The same things were measured in two ways. Each way mixes the same 10 hidden numbers, adds some noise and spreads widely along 6 directions of its own, which tell nothing about the thing.
In the rows, zero is written as 128.
Some things both ways: the first way, then the second way.
[104 159 123 176  71 152 136 124 129 134 115 110 149 109 103 119 143 126
 100 121 124 142  82 125 129 120]
[ 99 128 139  81 128  95  90  95 108 133 102 121 123 103  98 118  57 124
 189 128 197 131 149 151 144 160]

[139 119  83 162 151 166 148 118 179 111 204 108 113 200 165  93 163 174
 128 183 156 182 177  70 144 187]
[154 164 145 117  87 127 132 147 112 108 113  96 125 131 121 168 115 142
 137 111 124 169 113 143 128 144]

[117 105 190  82  88 103  96 130 114 165 110 105 137 105 124 123 154 105
 125 147  96 108 136 126  63 127]
[120 143 170 117 145 168 147 154 139 157 133 105 111 113 128 125 157 127
 164  97 140 178 120  76 134 109]

[163  74  51 106 200 156 116 184 173 122 111 164  92 169 104 165  97 151
 166 165 142  84 109 115 197 116]
[112 171 129 104 127 111 200 159 169 139  99 152 144 131 135 161  94 138
 126 144  91 181 137 151 135 178]

[134 124  89 114 146 162 144 179 154 108 103 185 110 111  82 132 107 140
 151 141 119 157 111 151 143 100]
[132 158 142 118 143 101 113 162 102 129 127 104 119  92 112  88 122  99
 148 161 137  99 144  94 133 138]

[125 111 121 117 152 129 119 142 122 135 140 113 119 115 127 130 137 108
 135 119 116 133 114 157  79 123]
[173 112  51 162  99 133 121 129 122 106 154  98 129 125 128 143 145 130
 115 166  74  58 124 148 111 110]

[176  95 149 109 180  85  92 141 125 119 111 149 126 120 142 182 129  41
 184 101 124  60 104 185  81 127]
[138 116 108 135 114 117 156 146 157 100 132 150 173 170 141 138 116 126
  98 169 111 129 124 148 149 147]

[133  72 114 106 185 148 113 167 143 172 158  93  96 124 130 106 132 150
 164 166 121 117 104 105 124 136]
[103 108  58  78  82 108 132 104 154 128  83 147 139 138 114 146  84 159
 132 125 108 142 134 161 103 153]

[115 108 108 116 151 150 107 165 157 183 134 157  94  93  53  99 120 189
 115 186 140 154 118 102 120 126]
[162 104  61 107  67 147 116 102 159 125 130 104 145 190 124 134  98 122
  98 153  87 146 102 175  83 114]

[165 162 169 126  73  73  93 107  62 127  73 150 140  98 111 126  73 170
  97 145  68 147 180 173 141 100]
[206 133 107 130  78 115 128 178 127 113 143 125 114 139 143 105 145  86
 125 150  80 139  71 106 117 151]

[197  91 162 158 153 103  88 140 148 151 133 107  92  98 112  83 116 161
 168 160 157 146 111  93 145 159]
[117 152 146  93 148 117 102 162 152 108  66 195 154 169 155  96 122 147
 114 154 167 194 119  85 124 177]

[141 120 138 110 132 110  70 123 103 125 131  84 114 115 128 103 110 139
  81 129 142 128 129 133 132 120]
[141 187 115 110 116 113 190 175 166 130 126 162  76  81 116 127 144 141
 162 129  99 160 112 139 124 197]

[135 174  71 123 108 146 121 142 157 133 131 106 149 161 140 139 113 191
 124 153 102 101 116 105 160 127]
[ 81 102 108 125 111 127 124  78 129 129 133 113 167 120 104 180 121 149
 140 111 129  92 165 146 110  94]

[158  87 171  82 125 109  80 150 147 167 118  72 111 101 120  96 132 146
 141 155 125 126 108  94 100 134]
[171 167 129 147  77 147 163 165 155 123 138 120 144 161 147 154 184 118
 112 149  49 141 105  96  77 102]

[101 149 116 161  70 172 131 134 156 164 110  76 158 114 112 111 115 156
  78 145 115 134  57 103 167 112]
[142 185 134 129 105 143 152 115 172 152 116 137  95  84 119 149  83  88
 202 181 132 162 140 127 108 166]

[154  98 113 114 188 123 134 142 121 122 142 130 131 162 165 169  97 111
 149 158  65 111 152 176 166 124]
[101 115 110  83  86  89 137 147 114 117  84 157 141  98 122 150  94 146
 156 109 129 142 133 104 161 157]

[113 128  84 184 154 156 124 124 149  78 126 142 133 130 116 128  92  86
  83 104 160 118  92 166 160 108]
[100 150 118 170 162 133 180 144 167 131 150 121 124 111  76 172 137 124
 126 184 115 114 168 151 165 123]

[125 175 139 125  93 136 121 126 149 139 156  86 142 115 139  84 149 166
 115 147 112 165 133  98  82 150]
[ 84 130 130 115  68 108 133  88 139 135 143  83 160 105  69 160  96  94
 143 124 126 123 169 140 109 103]

[143 152  99 118 154  78 124  97  82 129 161 143 150 177 166 191 118 151
 110 144  49 146 217 214  73 142]
[156  65  88 183  81 126 145 136 104 110 172  88 147 106 116 189 162 130
 139 115  75  51 116 122 167  78]

[107  94 135 177  95 164 138 115 103 176 127  77 107 112 112  87 168 153
 100 149 132 198 117  94  87 139]
[141 160 158 140 155 125 153 147 119 160 108 113 127  99 146 150 117 111
 175 133 117 146 132  84 127 137]

[107  72 151 168 133 136 137 105 106 117 140  87 126 125 157 113 156  60
 127 106 125 135 123 152  70 132]
[140 158 127  91 119  77 124 150 110 122  84 139 103 124 112 137  83 146
 171 145 141 146 123 144 144 172]

[ 87 183 124 162 117 169 170  80 120 104 177 118 181 162 207 116 136  95
  69 151  67 166 195 153 110 146]
[144 124 145 129  38 112 123 123 103 116 147  53 138 115  92 171 118 105
 168 108 122 116 135 125 136  97]

[154 173 140 145  95  87 104  91  93 103 132 114 135 129 119 137 154 134
  90 115 121 173 175 149  77 148]
[117 131 188 104 141  91 118 153  74  93 142 135 155 111 135 130 132 150
 151  79 178 122 133 123 165 145]

[168 137 192 155 102  91 110  98  99 156 105  68 141  83 134  87 114 153
 142 145  62 148 148 106  91 139]
[142 121  45 137  54 102  66 130 108 112  66  59 149 123  95 125 126 142
 113 163 105  74 146  81 107 115]

[163 146 158  87  69  67  75 129 108 165 114 125 137 139 122 168 135 172
 117 155 111 117 141 151 118 135]
[217 138 143 110  77 132 134 152 131 105 158 161  98 144 172 124 130 103
 167 118 117 177  53 141 119 173]

[150 135 148 134 118 152 113 144 118 146 107 145 120 105 127 127 142  90
 137 146 140 114  92 118 159 126]
[198 125 123  96 104  89  63 152  78 111 100 104 113 119 165  71 127 143
 167 101 172 112  82 104 123 183]

[123 104  93 179 107 176 155 140 136 122 137 124 114 163 147 103 138 147
 151 154 140 121 109  93 197 125]
[134 132 150  86 181 100  89 157  75 140  81 130 100 126 135 100 122 179
 182  88 186 152 100 103 150 159]

[138 110 172 146  97 125 152  84  59 131 113 117 135 148 189 116 156 109
 145 152  53 160 220 126  76 141]
[185 120 124 150  80 122 122 163  77 131 118  44 169 136 144 152 139 110
 111 110  57 113 103  83 114  92]

Other things, the second way, with their names:
(112): [183 125  76 182  94 175 126 138 163 133 119  80 134  98 143 132 110  85
 126 176 104 134 113  98 137 153]
(48): [132 184 135 115 137 147 130 153 166 110 119 174 123 156 133 122 126 124
 123 186 139 167 139 132 111 150]
(5): [153 149  77 165 149 172  79 130  99 113 108  85 156  85 157 121 139 139
  85 147 118  86 153  98  99 134]
(116): [119 149  95 113 106 109 125 153 108 124 108  73 115  54 100 118 132 165
 134  91 130  98 144 126 138 165]
(220): [ 96 105 135 106  94  85 153 115 145  93 139 177 176 160 133 166 114 148
 136 134 133 115 142 160 139 142]
(468): [117  90 115 136 122 103 127 102 121 105 137 159 164 157 112 202  88 129
 132 138 127 142 123 169 157 125]
(179): [145 150 213 101 142 125 138 129 121 114 131 159 154 159 170 139  74 106
 168 139 172 174 119 143 141 156]
(480): [165 125 124 111  83 142 132 146 134 122 137 100 158 182 153 122 138 118
  99 123  88 143 106 125  89 105]
(519): [160 144 150 100  74  76  93 139 108  81 136 136 141 155 131 112 151 145
 133 113 151 122 102 135 103 157]
(470): [120 145 112  91  78 119 138 115 158 145 108 110 115  96  97 119  50  85
 171 157 140 161 143 151 129 171]
(297): [167 178 165 101 103 163 142 186 134 104 116 119 138 143 169 101 111 113
 111 148 136 190 110 111 139 155]
(392): [112 119 126 116 122 122 161 146 139 123 126 107 156 117 118 148  89 136
 119 119 134 144 138 152 178 159]
(364): [109 144 157  71 118  76 133 124 120 111  93 139 190 193 144 142  90 164
 112 108 135 158 131 168 103 157]
(153): [ 94  58  81 150 170 163 129 136 133 127 151 133 169  96 155 108 179 152
 108 108 122  64 140  83 154 103]
(149): [137 144 123 119  95 118 161 156 132 141 131 125  98  71 115 133 132 115
 183 116 104 132 119  94 139 147]
(243): [ 59  79 107 142 210 164 161 115 140 153 141 140 183 106 138 153 115 130
  98 113 111 125 160 124 155 110]
(253): [129 124 113 129 108 122  88 162  77 115 112  67 122  91  86 126 153 144
 134 111 126 106 132  77 149 102]
(42): [ 89 107 101 104 153 102  88 116 108 131 101 104 123 126  68 128 105 158
 139 120 171 131 142 134 154 127]
(163): [ 84 160 164 110 206 156 151 123 179 141  92 181 197 127 192 113  83 117
 108 155 170 182 157 110 122 192]
(202): [124 128  77 140 113 156 114 141 130 100 120 109 145 115 114 139 125 147
  89 158 121 110 152 131 143 127]
(427): [152  90 100 151 124  96 100 163  60 104 132  82 125 149  85 160 166 164
 120 113 104  85 110 120 161  87]
(361): [ 66 120 147 147  96 127 160 125 166 134 124 110 179 145  68 189 128  94
 118 159 110 151 171  98 154  78]
(78): [ 60 113 164 156 183 177 174 110 155 167 132 106 176 103 111 185  97  95
 138 130 137 175 169 102 177  99]
(478): [153 146 192 104  71  88 133 162 109 113 154 120 163 183 135 119 146  80
 137 147  97 119 115  97  97  94]
(405): [138 114 123 154 105 132  93 131 107  97 149 105 145 141 105 153 150 122
 128 155 139  94 140 107 140  82]
(30): [158 102  87 114  94 112 121 118 136 128 126 136  95 122 129 124 119 148
 191 130 139 110 105 141 130 154]
(197): [178 155 129 151 117 106 165 173 139 111 159 151 118 127 146 130 174 126
 139 153  87  99 105 125 121 151]
(31): [ 85 168 158  83 192 104 128 108 124 110 138 189 132 114 124 122  89 139
 140 131 172 144 157 180 112 177]
(389): [100  98  30 115 127 157 113 107 142 145 109  97 100  41 102 114 117 162
 151 108 135 100 153 125 135 148]
(376): [179 120  54 136  73 125 118 142 113  84 108 121 159 142 164 154 115 156
  90 150  75  91 115 146 113 145]
(37): [136 101 138 120 102 137 149 159  90  94 164 130 176 185 133 169 149 132
  79 107  62 122 114 129 127  64]
(473): [185 213 162 111 111 131 141 179 135 115 124 138  54  54 136  96 138 132
 199 119 167 172  96 116 135 222]
(129): [141 169 157 113  86 140 177 160 175  92 137 170 203 174 188 138 127 106
  66 154  81 169 124 133  89 157]
(399): [111 163 164  76 107 124 181 136 168 128 132 158 140 111 154 116  83 113
 165 131 145 159 147 146 126 176]
(299): [ 98 176 167 114 161 116 141 165 147 140  94 107 148 117 113  92  77  92
 134 194 156 148 170  97 158 157]
(310): [110 170 193 120 180 164 148 153 165 145 124 182 126  85 161 107 134  97
 170 138 166 201 127  71 136 171]
(158): [180 130  66 143 112 155  89 135  93  98 125  72 131  93 149 117 132 153
 104 117 115  88 124 136 114 148]
(83): [120 164 145 102 138 140 140 174 134 109 126 154 113  97 144  95 167 163
 149 121 158 127 140 100 131 163]
(170): [ 85 134 145  98 132 130 150 154 136 114 121 129 158 113 112 132 108 147
 113 104 153 170 145 131 169 158]
(538): [133 111 134 106 114 148 137 124 154 117 115 201 167 159 196 142 135 143
 148 131 124 152 112 101 105 137]
(51): [139 116  82 126  52 110  75 146  76  93 112  62 153 139 100 131 179 147
  93 119  89  76 132  76  91  69]
(481): [109 110 104 102 130 126 100  81 126 145 120 141 101  89 100 138  70 112
 179 112 168 170 124 154 140 155]
(489): [101 110 131 113 174 122 148 155 115 140 120 127 158 148 133 147 141 163
 113  99 109 133 128 118 142 111]
(499): [130 134 130 132 148 142 105 110 141 121 134 159 147 131 155 126 126 111
 133 145 149 142 125 120 101 150]

Some of these things the first way, each followed by its name:
[113 149 168 191  93 103 120  85 110 137 163  74 141  84  96  81 144 149
  66 125 118 223 145 144  51 154] : (405)
[167  56 112 110 152  69 103 161 151 149 170 134  71 150  73 138 172 193
 182 154 159 177 155 139  59 166] : (427)
[109  62 168 110 102 138 100 177 156 186 141 106 105  96  84 130 186  80
 130 132 193 128  23 136 109 128] : (481)
[157 119 150 113 130 119 127 131 121 156 148  57 155 154 232 134 138 112
 195 140  59  63 113 122 124 147] : (538)
[114 114  98 158 111 180 144 160 178 134 108 149 135 135  96 163 159  80
 126 128 168 111  41 126 160 122] : (179)
[134 108 177  95 112 114 119 151 136 164 132  95 135 105 150 130 173  90
 190 127 100  99  90 127  51 141] : (470)
[131  86 153 123 207 133 120 119 121  97 168 154 108 125 149 127 156  21
 128 127 144 141 162 167  76 148] : (170)
[142  86 158  78 123 120  88 178 136 166 115  88 114  98  92 143 137 113
 130 138 131 112  51 138 146 111] : (149)
[138 126 188 167  85 125 125 118 120 118  98  85 135  83  79  96 155  99
 112 129 112 163 108  93 124 132] : (297)
[149 149 119  72 126 111 126 162 153 139 132 154 126 123 121 123 122 189
 176 162  74 152 170 138  59 131] : (478)
[132 177 123 115 109 134 116 128 120 133 111  95 150 116 136 133 133 133
 130 127  82 100 113 114 106 119] : (399)
[164 146  85 111 131 131 117 141 136 125 127 148 109 163 109 140 137 193
 139 171 118 153 171  99 143 143] : (158)
[139 126  62  63 183 102  82 177 146 198 133 187 109 133  62 200 103 199
 114 180 114 112 134 181  98 119] : (30)
[124 126 107 209 108 119 121  89 107 130 141 121 133 145 110 143 121 143
  58 131 144 173 136 172 138 137] : (468)
[135 101  92 107 135 142 107 165 168 116 162 108  85 138 116 103 178 142
 157 113 199 148  99 105  73 144] : (31)
[144 111 129 128 195 117 101 130 144 133 187  86 124 127 170 142 160  63
 148 107 143 110  94 159  58 162] : (220)
[134 107 139  92 150 151 135 158 146 140 138 133 119 131 165 104 148 110
 189 164 101  97 137 101 109 134] : (480)
[178 158 157  99 129  96  71 132 150 121 142 120 123 109 131 121 137 111
 126 129 164 123 119 125  97 154] : (519)
[139 106 141 142 124 144 139 149 148 113 145 107 118 127 120  94 129 140
 139 156 120 169 122 109 164 135] : (253)
[145 123 108 125 142 128 111 146 171 105 121 143 131 128 117 120  87 142
 133 142 125 114 125 133 141 119] : (48)
[156 109 130 132 170 107 128 127 139 102 159 119 123 148 151 125 138 116
 166 135 104 137 165 140  90 152] : (202)
[141 105 189 126 101 123  91 135 125 158 108 102 125  79 110 116 142  86
 104 132 148 143  80 137 118 126] : (310)
